The rows of a group lie close to one hidden flat surface of 10 dimensions, which may be shifted away from zero. Surfaces can cross.
In the rows, zero is written as 128.
Known rows, each followed by its group:
[124 111 138 169 107 133 140 116 134 111 156 136  96 153 136 166  97 147
 115 126] : ladi
[135 135 146 114 131 148 111 146 116 140 166 118 174  86 144 141 144 122
 143 142] : kuvu
[116  77 134 220 115 117 135 104 144  87 117 116 124 116 129 187 121 177
 118 179] : Buvel
[125 191 164 145 109 115 112  64 114 128 129 153 186 139 124 115 119 128
 103 104] : ladi
[133 139 161 128 112 131 120 107 128 125 159 155 115 154 101 116  88 127
 110  98] : ladi
[143 137  93 111  87 135 106  78 181  86 114 137 141 125  79 109 151 125
 119 129] : kas
[117  79 167 139 143  98 127  91  55 171  99 150 144 141  97  82 127 116
 130 159] : Buvel
[124  97 159 146 129 149 122 138 103 127 130 130 110  87 147 154 182 143
 133 191] : Vumet
[109 122 160  94 115 158  98  94  80 129 141 161 150 110 145 157 152 146
 130 141] : ladi
[115 110 148 116 124 117 108 102 113 129  67 150 145 101 105  69 183  92
 107 101] : ladi
[154  86 113 173 121 147 166 113 136 140 118 117  92 133 116 101 122 121
 145 158] : Vumet
[122 125 130 165  89 194  97 134 195 103 179 109  91 157 113 109  84 153
 147 100] : Vumet
[135 151 118 140 121 151 127 124 165 119 151 110 117 145 119 100 113 137
 136 123] : kuvu
[129 100 124 100 127  96 149 106  97 117 113 157 118 120 106 148 174 107
 107 162] : kas
[108 112 155 115 165  78 170 138  73 118 107 162 136  93 156 186 162 111
  81 121] : ladi
[ 96 120 144 108 122 124 120 167 103 114 173 133  89 142 167 175 161 129
 114 128] : Buvel
[115 118 121 165 129  79 132 119 150  83 138 108 106 144 107 119 143 152
  91 153] : kuvu
[115 129 136 133  93 158  90 141 132 128 186 110  96 162 140 123 131 144
 148 146] : Buvel
[ 87 112 144 136 174 146 131 129 139 122  89 145 117 135  99 136 124 145
 139 141] : kas
[ 87 174 162 158 167 122 106 160 171 100 107 133 148 130 119 183  94 161
 118 104] : Vumet
[ 98 182 214 186 104 126  57  90 152 103 134 147 136 154  74  82 139 142
  96 131] : Buvel
[137 101 125 151 122 124 149 127 131 132 146 128  87 167 114 133  70 143
 129 125] : Buvel
[ 94  84 128 210 100 117 133 122 119 107 140 106 101 157 161 151 163 131
 124 155] : Buvel
[ 97 177 144  84 132 156  64 120 122 142 139 122 120 174 117  68 113 165
 147 118] : kuvu
[163 150 124 137 141 133 113 156 169 113 100 103 139  61 123 144 149 155
 136 176] : ladi
[102  85  98 143 119 133 151 105 171  99 116 142 123 164  95  96  97  90
 113  39] : kas
[ 76  87  95 115 124 111 107 102  95 140  82 117 145 164 137  72 166 103
 139  99] : kas
[115 116 150 160 154 151 146 114 101 142 140 123 119 125 129 112 154 145
 144 193] : kuvu
[ 99  55  81 157 130 122 142 108 122 107  81 106 169  93 160 152 151 132
 138 121] : Buvel
[181 116 103 106 109 185 116  93 148 149 159 108 153  97  81  48 137 124
 172 183] : kuvu
[117 137 161 129 121 162  96  84 109 160 119 146 150 145 107  65 113 127
 148 115] : kuvu
[136 118 113 109 133 162 138 149 127 140 151 121 113 123 143 139 121 132
 153 140] : kas
[ 86  78 117 122 139 120 104 119  83 141  93 114 143 131 151 114 154 141
 144 140] : kas
[150 104 151 144 115  94 144 131  69 154 149 126 105 131 153 130 131 128
 113 154] : kas
[111 197 166 148 194 164 150 167 156 146 106 137  87 146 113 133 123 138
 148 151] : kas
[177 157 104  67 115 153 138 103 139 118 177 136  87 129  98 105 127 157
 126 177] : Vumet
[148 155 161 117 114 151  97  92 128 146 124 152 162 120  93  83 107 120
 132 110] : kuvu
[140 100 143 125 112 140 110 113 120 115 138 134 143  85 116 149 161 142
 127 179] : Buvel
[109  85  91  53 114  88 119 113  90 122 161 136 162 150 121 123 144  95
 118 104] : Vumet
[182  72 148 148 118 155 146 124 152 126 183 149 104 120  54 171  46 153
 145 190] : Vumet
[ 70 132 151 200 139 145 101 105 137 121  90 113 175 130 136 102 148 136
 142 118] : Buvel
[167 107 131 146 118 181 173 181 159 145 191 128 128  93 130 161 148  47
 156 127] : Vumet
[110  52 109 133  99 181 126 149 123 137 133 120  58 147 149 115 150 118
 160 126] : ladi
[111 160 148 108 152 136 109 134 108 125 121 134 126 116 143 153 144 170
 128 165] : kuvu
[120  97 127 213 140 197 193 133 121 162 163 106 124 135 171 116 134  88
 173 138] : kuvu
[124  79 107 117 116  98 127 152  93 139 188  93 140 140 146 105 149  99
 132 136] : kuvu
[138 144 122  71 157 158 140 151 106 170 129 133 140 110 139 105 138 100
 156 118] : Buvel
[142 109 169 193 155 158 152 146 143 150 129 123 126 114 123  90  51 135
 134  84] : kas
[ 90 180 150 106 138  32 109 133  75 128  64 137 118 150 161 105 206 105
  69 103] : Buvel
[136 111 148 111 148 125 126 127  88 172 102 140 155 108 107  97 152  99
 149 161] : Vumet
[145 140 102 124 110 157 129 120 166 114 139 122 107 135 113 135 129 139
 145 154] : kas
[ 98 128 139 121 131 104 137 122  69 153 137 138 132 167 167 123 132 107
 116  96] : ladi
[131 109 134 168  99 141 118 108 108 136 130 122 104 142 141 139 140 148
 144 174] : ladi
[118  40  88 148  87  53 164  71  82 110  97 142 107 160 116 121 178  86
  90 144] : kas
[ 80 130 160 126 133 135 106 132 157  77 105 161 109 126 119 136 131 132
  83  48] : ladi
[111  72 107 112 140  89 127 109 100 140 113 133 157 155  98 129  85 130
 134 125] : Vumet
[130 120 146 116 130 139 124 171 101 152 202 114 147 120 158 149 125 112
 144 134] : kuvu
[ 97  88 174 161 110 146  88 137 116 130 148 133 114 140 122 119 132 125
 130 124] : Vumet
[130 132 122 187 127 105 172 111 160  94 103 131 106 132 118 127 146 111
  93 119] : Vumet
[114 174 126 177  95 192 117 127 188 119 126 116  84 166 144 102 131 122
 146  88] : ladi

New rows. What belongs after each?
[125 108 139 112 155  53 127 141  81 144  88 125 157 108 123  99 148 108
  97 122] : ladi
[127  83 135  76 116 120 110 127  94 128 153 147 115 128 113 135 120 133
 119 124] : Buvel
[ 93 107 126 171 121 166 100 128 152 113 191  83 147 150 129  83 122 146
 151 130] : kuvu
[147 116  98 122 152 169 175 150 156 129 132 122 131  93 144 159 115 121
 153 121] : Buvel
[114 175 128 147 149 169 125 153 155 137  93 105 131 108 159 106 165 127
 151 122] : Vumet
[ 98 106 101 157 113 110 112 128  97 137 113  93 138 147 183 132 147 141
 146 133] : ladi
[160 128 157 120 113 115 147 121 100 159 151 159 104 151 110 127  86 103
 117 117] : kuvu
[104 150 153 164 152 118 116 131 131 109  90 125 130 109 139 153 142 168
 116 150] : kas
[ 98 127 129  77 116 185 113 123 116 138 140 150 124 139 150  98 145  96
 138  55] : ladi
[160 160 150  74 144 124 153 115 106 156 141 164 163 107 104  86 125  72
 108  84] : ladi
[ 90 137 138  93 149 108 142 136  70 137 150 146 150 141 182 162 132 116
 110  82] : ladi
[129 128 158 143 117 117  71 121 121 120 108 118 135 104 117 140 139 183
 129 188] : ladi
[112 121 154 121 127  96 106 150  87 140 163 121 171 121 147 127 145 102
 117 115] : kuvu
[112  99  70 165 123  99 147 146 147 113 106  82 147 131 177 128 127 119
 127  81] : ladi
[ 91 165 135 117 132 153 133 136 118 125 147 140 131 143 182 162 133 125
 124  78] : ladi
[123 144 159 117 113  94 106 102 112 122 127 155 115 153  93 105 132 127
  95 124] : kas
[165 145 121 125 106 137 120  93 170  97 101 147 145  90 102 157 102 156
 114 127] : kuvu
[ 67 149 159 172 150 120 120 158 123 101 145 123 121 147 178 194 119 163
 109 108] : kuvu
[118 119 110 129 141 160 133  71 105 142  55 137 130 115 138 107 156 155
 151 164] : kuvu
[153 126 122 109 126  96 140 150 114 137 171 114 130 121 126 115 145 102
 119 147] : kuvu
[143 116 115  96 123 131 132 118  98 146 121 141 109 133 136 141 118 141
 137 146] : kuvu
[146 113 109 125 127 130 145 115 144  97 145 130 102 118 114 166 119 166
 119 171] : Vumet
[142  77 119 163 136 105 163  92 111 135 105 132  83 159  94 114  82 163
 127 177] : Vumet
[114  85 185 169 132 116 109 124 111 130 125 150 113 139  87 141  94 149
 121 154] : Vumet
[112 121 104 146 149 114 162 119 149 108  70 130 160 108 138 121 142  98
 109  68] : Buvel
[140  74 144 138 113 104 149 120  96 129 151 141 115 126 131 132 102 118
 103 106] : kas
[132 111  89  93  98  77 115 186 133 111 203  92 122 154 158 159 106 116
 109  85] : kuvu
[133 107 115 103  99 103  97  79  72 166 126 122 194 137 126  61 126 109
 139 116] : ladi
[155 182 110 149 110 165 134 116 197 113 136 118 151 118 121 106 105 117
 134  86] : ladi
[120  99 162 150 138 113 150 157 121 107 152 152  66 138 127 183 104 148
 100 135] : ladi
[104 153 173 170 148 163 129 116 129 157 120 136 157 136 111  62 153  81
 143 111] : Buvel
[168 120 113 104 129 184 128 179 197 112 165 117  92  95 106 137  89 142
 147 117] : ladi
[124 149 119 140 107 127  96 130 149  94 122 106 132 102 150 162 169 161
 121 158] : Buvel
[139 108 111 144  94 149  98  88 162 113 120 118 134 133  88  93 110 149
 141 140] : kas
[115 168 133  74 128  75 123 192  88 157 163 129 103 180 180 154 110  97
 110  63] : kuvu
[133 116 124  77 110 143 143 144  88 138 191 132  94 127 157 121 195  96
 127 151] : Vumet
[141  94 128 223 136 136 188 108 150 113 109 122 128 102 124 160 136 121
 129 171] : Buvel
[117 139 167 136 163 150 116 172 134 152 137 134 134 130 114 163  84 141
 157 141] : Vumet
[ 82  87 153 126 115 125  97 153 106 120 181 124 124 169 163 117  43 146
 106   4] : kas
[146 159 108  41 116  45  84 145 120 113 141 117 124 142 100  97 145 133
  87 129] : kuvu
[107 130 178  96 121 191  77 136 121 128 185 144 146 107 113 124 157 127
 146 140] : Buvel
[148 117 108 121 124 167 141 133 138 154 144 117 109 140 125  94 114 116
 161 131] : kas
[113 118 130 141 119 106 135 103 104 131 109 131 106 154 127  75 163 108
 109 122] : Vumet
[151 174 167 147 167 109 177 168 118 141 174 130  94 124 127 139 156 111
 109 185] : kuvu
[119 133 116 117 151 136 120 197 157 112 138 101 105 111 158 165 117 154
 133 114] : ladi
[152 142 120 115 145 126 176 142 122 160 146 133 103 153 118 105 124  83
 135 129] : Vumet
[ 52 172 178 118 144 106  99 125 116 113  91 165 122 172 137  85 146  97
  77   8] : ladi
[110 132 112 155 149 115 150 135 124 138  96 114 122 151 154 126 111 133
 132 108] : Buvel
[143 196 199  91 178 142 108 198 168 110 125 156  87  77  96 158 129 158
 103 141] : ladi
[163 123 103 133 123 162 169 146 152 120 164 127  75 130 145 195  86 159
 141 158] : kuvu
[150 153 125 176 141 102 211 130 115 133 146 133 121 130 172 187 124 100
 107 130] : ladi
[ 88  81  93 170 147 171 127 136 122 134 114  84 163 112 186 164 130 165
 185 153] : Buvel
[163 132  97 155  97 167 167 120 178 111 157 116  93 122 125  96 154  92
 127 121] : Vumet
[134 153 139  65 140 139 115 143 114 129 175 140 112 128 122 155 129 152
 131 161] : Vumet
[101 155 171 112 164 118 157 163  82 155  97 160  88 132 160 122 190  79
 106 104] : ladi
[134  83 157 137 143 125 157 115 128 113 143 167 110 125  84 154  76 132
 105 121] : Buvel
[115 128 165 114 128 107  67 109 122  88 129 138 176  79 105 167 137 187
 104 168] : kuvu
[150 132 114  97 110 167 117 156 133 149 190 111 139 127 148 135  98 120
 159 111] : kuvu
[ 85 113 171  94 110 179  79  99  94 116 112 174 122 110 138 146 181 145
 128 128] : ladi
[126 137 148 111 107 135 108 131 111 152 158 142 124 164 131 115  84 119
 134  86] : kuvu
[129  80 163 133 117  80 119 110  43 162 119 129 151 116 149  76 132 109
 101 104] : kas
[ 98 173  81 158 142 143 186 113 137 139  37 136  62 191 192 137 116 126
 131  59] : kuvu
[ 92  83 121 130  94 152 100 122 117 128 139 124 101 172 143 101 120 129
 140  84] : ladi
[147 120 138 120 125 126 174 157 120 137 182 140 103 137 158 127  87  85
 101  47] : kas
[ 81 194 115 124 159 114 134 151 129 125  87 110 133 140 180 107 190 105
 117  84] : Vumet
[112 111  93 135 136 151 137 126 100 156  90  96 101 134 175  74 176 132
 160 149] : Vumet
[113 127 135 166 155 155 129 109 146 134  97 122 162 127 113 113  82 150
 150 117] : Buvel
[108  86 120 108 132 112  73 163 131  99 134  99 137 101 139 173 104 198
 130 146] : ladi
